The rows of a group lie close to one hidden flat surface of 11 dimensions, which passes through zero. Surfaces can cross.
In the rows, zero is written as 128.
Known rows, each followed by its group:
[160  94 131 100  72  90 108 112  86 166 140 176 142  59  98 112 172 109
 114 136] | Savu
[113 154 141 134 131  96 132 100 121 164  88 118 179 176 188 106  98 162
 191 134] | Pav
[146 108 129 142 158  87 135 129 104 133 156  77 122 157 161 104 113 189
 125 190] | Buz
[137 111 108 181  86 110 167 131 134 107 142 152 138 112  97 142 136 168
  95 151] | vasi
[ 80  89 134 110  58  57  93 128 102 150 151 142 141 152  90 114 173 131
 141 139] | Savu
[111 158 111 135 130 139 160 133 142 140 123 176  83 147 105 116 132  64
 106 152] | Savu
[146  86 113 133 109 159 175 112 103 116 126 117 107 167 109 150 118  90
  77 182] | Buz
[138 185  95 128 123  83 150 191 144 126 138 107 110 164 156 207 125 116
 148  85] | Pav
[124  81 127 136 127 103 107 157 159 121 168 139 105 105 100 141 137 175
  93 127] | vasi
[133 161 101 141  99 136 172 166 142 125 183 107 132 148 129 132 157 146
 157  47] | Savu
[122 151 136 116 109  83 113 165 135 115 157 170 129  83 108 119 153 139
 101 101] | Savu
[141 133 164 111 137 148 133 140 114  99  77 174 134 110 112 167 112  47
  68 116] | Buz
[124 147 141 168 161 144 125 123 196 145 153 154  93  93 110 116 124 151
 155 118] | Pav
[ 91 104 129 129 142 162  95 136 140 115 106 135 102 142  97 133 149  80
 125 112] | Savu
[ 60 182 107 109 130 116 130 139  92 139 125 151 123 165 141  25 151 104
 136 137] | vasi
[135 113 126 105 136 149 143 137  82  79 101  79 135 181 149 160  93  98
  75 169] | Pav
[146 149 143  73 141 142 138 117  88 121 146 119 106 117 131  85 112  82
  98 159] | vasi
[125 139  99 151 106  59  81 152 150 142  90 193 132  69 129 189 163 151
 100 157] | Pav
[129 150 153 124 145 148 113 100 135 137 102 132 183 107 175 120 120 154
 140 130] | Buz
[122 144 126 128 132 135  68 133 172  89 141 116  95  57  77 159 119 117
 149 103] | vasi
[142 162 145  77 147 131 131 127 133 162  92 128 140 156 174 156  94  78
 160  84] | vasi
[ 93 235 122 136 167 112 130 186 156 107 135 149 135 118 165  93 135 151
 127  81] | Savu
[126 217  59 143 129 113 119 158 118 110  99 120 110 119 165 160 156 117
 123 182] | Savu
[ 64 125  61 171  45  86 132 145 126 104 157 119 127 157  80 102 167 182
 144 123] | Pav
[111 130 144  97  97 121 123 153 142 126 151 166 159 114 139 171 172 127
  67 138] | Buz
[ 98 145  87 140  64  94 141 109 105 163 143 110 132 171 124 111 166 125
 201 141] | Savu
[161 160 180 124 165 148 141  97 181 183 117 179 126 102 149 160 120  80
 155 145] | Pav
[163 120 121 115 114 112 104 102  89 165 110 107 166 106 157 135 151 125
 182 117] | Pav
[113 155 142  99 135 114  67 146 147 142 145 101 129 108 133 151 168 109
 190  85] | Buz
[133 151 156 122 130 126 144 131 208 153 153 186 103 105 115 161 105 123
 120 117] | Pav
[118 125 156 134 156 178 116 112 130 126 183  65 111 132 107  95 165 103
 183 121] | vasi
[133 115 171 137 115 100 137 101 147 150 140 147 161 109 125  86  87 190
 164  91] | vasi
[ 47  98 137  85  86  96  72 138 173 118 131 114 117 176  88 164 108 130
 156  83] | Pav
[106 148 142 145 200 111 114 139 136 124 131  90 106 154 156  81  98 168
 148 162] | Buz
[121 108 128 119 151 109 129 106 179 175 122 109 129 175 169 110  57 203
 190  99] | Savu
[169 167  63 160 146 169 111 147 128 107 113 104 118  59 143 166 169 133
 127 130] | vasi
[125  89 122 134 122 135 153 129 185 155 151 169  88 136  91 116 104 148
 126  80] | Savu
[129  98  96 125 129 127 134 147 167 120 161 121  91 133 129 157 117 180
  74 165] | Buz
[ 80 136 171 144 178 103  91 136 116 109  87 152 128 144 121  65 107 114
 137 127] | Buz
[136 149 102 128 130 131 128 140 116 134 181 114 110  96 125  82 172 152
 137 118] | vasi
[133  96 153 148 144 119  95 116 147 145 115 152 164  91 136 115 138 177
 142  99] | vasi
[ 82  84 100 124 119  66 126 176 133 159 107 188 139 187 160 120 148 179
  57 135] | vasi
[170  82 149 183 203 128 120 142 180 148 162 117  65  96 102 164 133 143
 139 146] | Pav
[158 167 139 128 114 139 169 130 125 128 148 105 170 143 176 176 136 129
 121 153] | Buz
[ 68 145 179 113 150 125  71 134 170 102 120 113 102 151  97 169 114  74
 158 133] | Savu
[135 176 111 145  95 179 142  88 123 131 119 104 200 110 177 144 165 152
 157 156] | Buz
[ 83 134 112 134 141 123 106 167 140  81 138  87 102 159 111 121 122 140
 130  92] | Pav
[114 138 145 113 112 112 144 158 128 121 164 151 142 144 146 151 165 124
  60 173] | Buz

New rows, each followed by its group:
[ 99 105 157  90  68 105 130 117 112 165 163 141 171 155 135 127 187 125
 136 128] | Buz
[ 92 201 117 115 106 101 125 126 152 106  89 157 120 123 121 117  58 120
 151 111] | vasi
[106  86 102 157 120 114  83 130 134 139  76 142 156 130 134 158 160 156
 137 123] | vasi
[136 116 130 172 133 124 122 106 121  93 102  49 135 167 131 186  87 141
 173 172] | Buz
[129  93  75 119 137 176 121 107 175 150 137 120  61 121 103 108 100 137
 154  95] | Buz
[140 138 101 190  94 138 165 128 124 130 124 139 152 129 125 152 167 138
 144 112] | vasi
[130 106  73 165 131 175 151 122 128 105 103 100 104 162 123 154 122 121
 108 174] | Savu
[127 181 117 148 141 160 138 127  61 105 104  97 170 134 170  99 172 103
 129 160] | Savu
[ 58 148  88 132 139 109  48 148 149 138 102 129 119 126 131 105 172 143
 172  95] | vasi
[168 138 134  90 141 176 128 112 151 139 112 131 137  96 151 171 113 100
 126  99] | Buz
[108  79 161  85 119 100  86 114 124 133 114 146 131 131 113 119 110 119
 115 137] | vasi
[126 143 122 114 139 115  99 110 116 133  84 152  93 115 125 157 123  56
  97 226] | Savu
[137  92 129 123 130 132 105 131  89 110 118 122 123 120 116 148 158  97
  71 189] | Buz
[125 107 186  89 114 127 168 112  94 126 144 140 121 170 106 115 107  60
  94 157] | vasi
[112 168 104 105 164 129  75 187 130 108 116 114 148  98 171 138 166 148
 118  55] | Savu
[114  86  90 159 124  97 115 145 160 138 139 118 122 143 135 147 136 211
 130 129] | vasi
[ 75 128 159 135 146 145  88  97  96 134  90 129 168 141 139  48 149 122
 165 128] | Savu
[117 144 116 144 133 125 180 154 109 122 140 168 142 150 146  62 145 155
  81 112] | Savu
[130 125  95 153  87 129 126 157 122 104 125 160 111 102  87 181 177  91
  84 134] | vasi
[118 120 131 143 150  77  55 136 133 119  99 150 135  64 113  88 120 177
 152  90] | Buz
[124  86 155  70 112 100  92 104 137 126 150 100 100 125  97 137  74 130
 139 135] | vasi
[112  83  51 132 137 148 142 157 181 154 117 161  69 164 124 129 121 155
 102  91] | Savu
[133  82 135 127  86  93 156 135 154 123 202 117 103 144  82 148 113 165
 120 126] | vasi
[124  92 136 127  97 189 135  69 142 127  69 154 175 131 124 143  99 124
 120 139] | Buz
[115 174 155 154 144 115 132 126 169 112 103 119 175 138 168 140  74 186
 171 109] | Buz
[154 147 101 111 148 218 113 103 143 128 106  99 126  92 155 165 141  96
 133 142] | Buz
[131 112  92 124  82 145 168 134 101  93 182 126 119 113  92  69 132 162
  82 105] | Pav
[140 151 130  75 153 120 133 151 155 138 168 105  93 136 148 130  92 130
 138  95] | vasi
[122  77 150 131 132 148 130 162  95  62 143  83 172 150 133 148 146 157
  59 118] | Savu
[ 99 145 106 182 140 188 125 113 152  87 124 117  95 111  86 119 141 113
 125 166] | Pav
[157 124 137 136 141 153 122 111 122 121 130  65 175 110 156 126 116 182
 187  80] | Savu
[103 139 134 134 170 149 148 160 143 135 160 110 106 176 148 104 156 125
 119 124] | vasi
[144 110 159 141 124 113 137  98 138 177 108 193 142 112 129 141 144 102
 114 195] | Pav
[103 134 135 186 143 181 181 147 106  65 132 151 146 140 111  67 155 130
  52 135] | Savu
[146 168 111 175 144 179 140 104 163  88 119  58 103 132 115 190  92 115
 180 154] | Savu
[140 182 189  96 159 111 126  93 130 153 108 146 114 124 144 131  82  58
 147 191] | Savu
[ 95 154 144 182 139 156 146  88  97  99 103 100 165 156 134  69 124 133
 159 189] | Savu
[145  94 181  80 177 148 102 120 114 132 118 114 129 124 141 114 102 108
 112 113] | Pav
[127  68 142 115  85  91 101 136 100 120 139 106 130 142  97 196 159 106
 104 159] | Buz
[ 87 141 116 172  85 104 101 131 151  99 158  95 137 121  90 128 148 175
 193 100] | Savu
[118  80 150 115 145 136 119 110 102 158  99 110 156 181 160 132 138 110
 138 145] | vasi
[143  55 130 115 126 131 161 132 120 112 111 158  77 153  75 146  78  79
  56 138] | Buz
[172 133  65 109  96 135 106 129 111 124  94  99 114 103 134 223 127  98
 130 134] | vasi
[104 146 165 148 182 101  82 135 153 103  68 152 140 101 133 103  67 159
 143  96] | Buz
[ 81 147 152 119 109  87  71 150 126 138 166  85 145 150 128 155 191 113
 195 114] | Buz
[ 85 125 115  93  82  92  88 147 147 128 154 122 124 130 101 121 138 152
 171  49] | Pav
[122 173 121 168 131 163 172 121 138 124 136 128 122 131 118 100 129 115
 159 114] | Savu
[180 162  74 127 128 109 129 148 141 105 113 108 150  71 178 164  80 220
 115 105] | Pav
[ 83 126 132 145 127  98 120 120 159 156 144 115 141 166 140  78 121 192
 198  95] | vasi
[162 249 117 149 132 113 134 128 131 116 135 125 132  58 146 135 129 121
 165 143] | Savu
[159 146 102 145 122  98 177 153 121 132 184  69  78 178 110 151 119 113
 178 105] | Buz
[113 132 156 139 138 128 127 153 141 136 131 180  94 134  91 162 173  45
  87 164] | Pav
[117 126 111 162 123 156 120 116 174 119 144 109 108 117  94 130 127 155
 183  78] | Savu
[ 82  88 178 127 147 108  87 136 149  86 119 103 132 162 115 162  91 142
 105 162] | Savu
[135 192 155 131 116 157 184 116 110 131  85 148 150 172 140 158 105  32
 155 111] | vasi
[ 78 210  57 155 135 123 123 190 188  92  97 138  86 157 135 178 114 133
 126 115] | vasi
[124  95 180  84 141  86 124 127 106 169 159 118 133 174 145 102 123 126
 143 128] | Buz
[152 166 123  71 151 177 122 141 157 166 157 156 111  78 159 120 156  99
 121  76] | Buz
[135 110  88 121  87 184 104  93 110  86 119 117 128  70  90 137 147 113
 100 152] | Pav
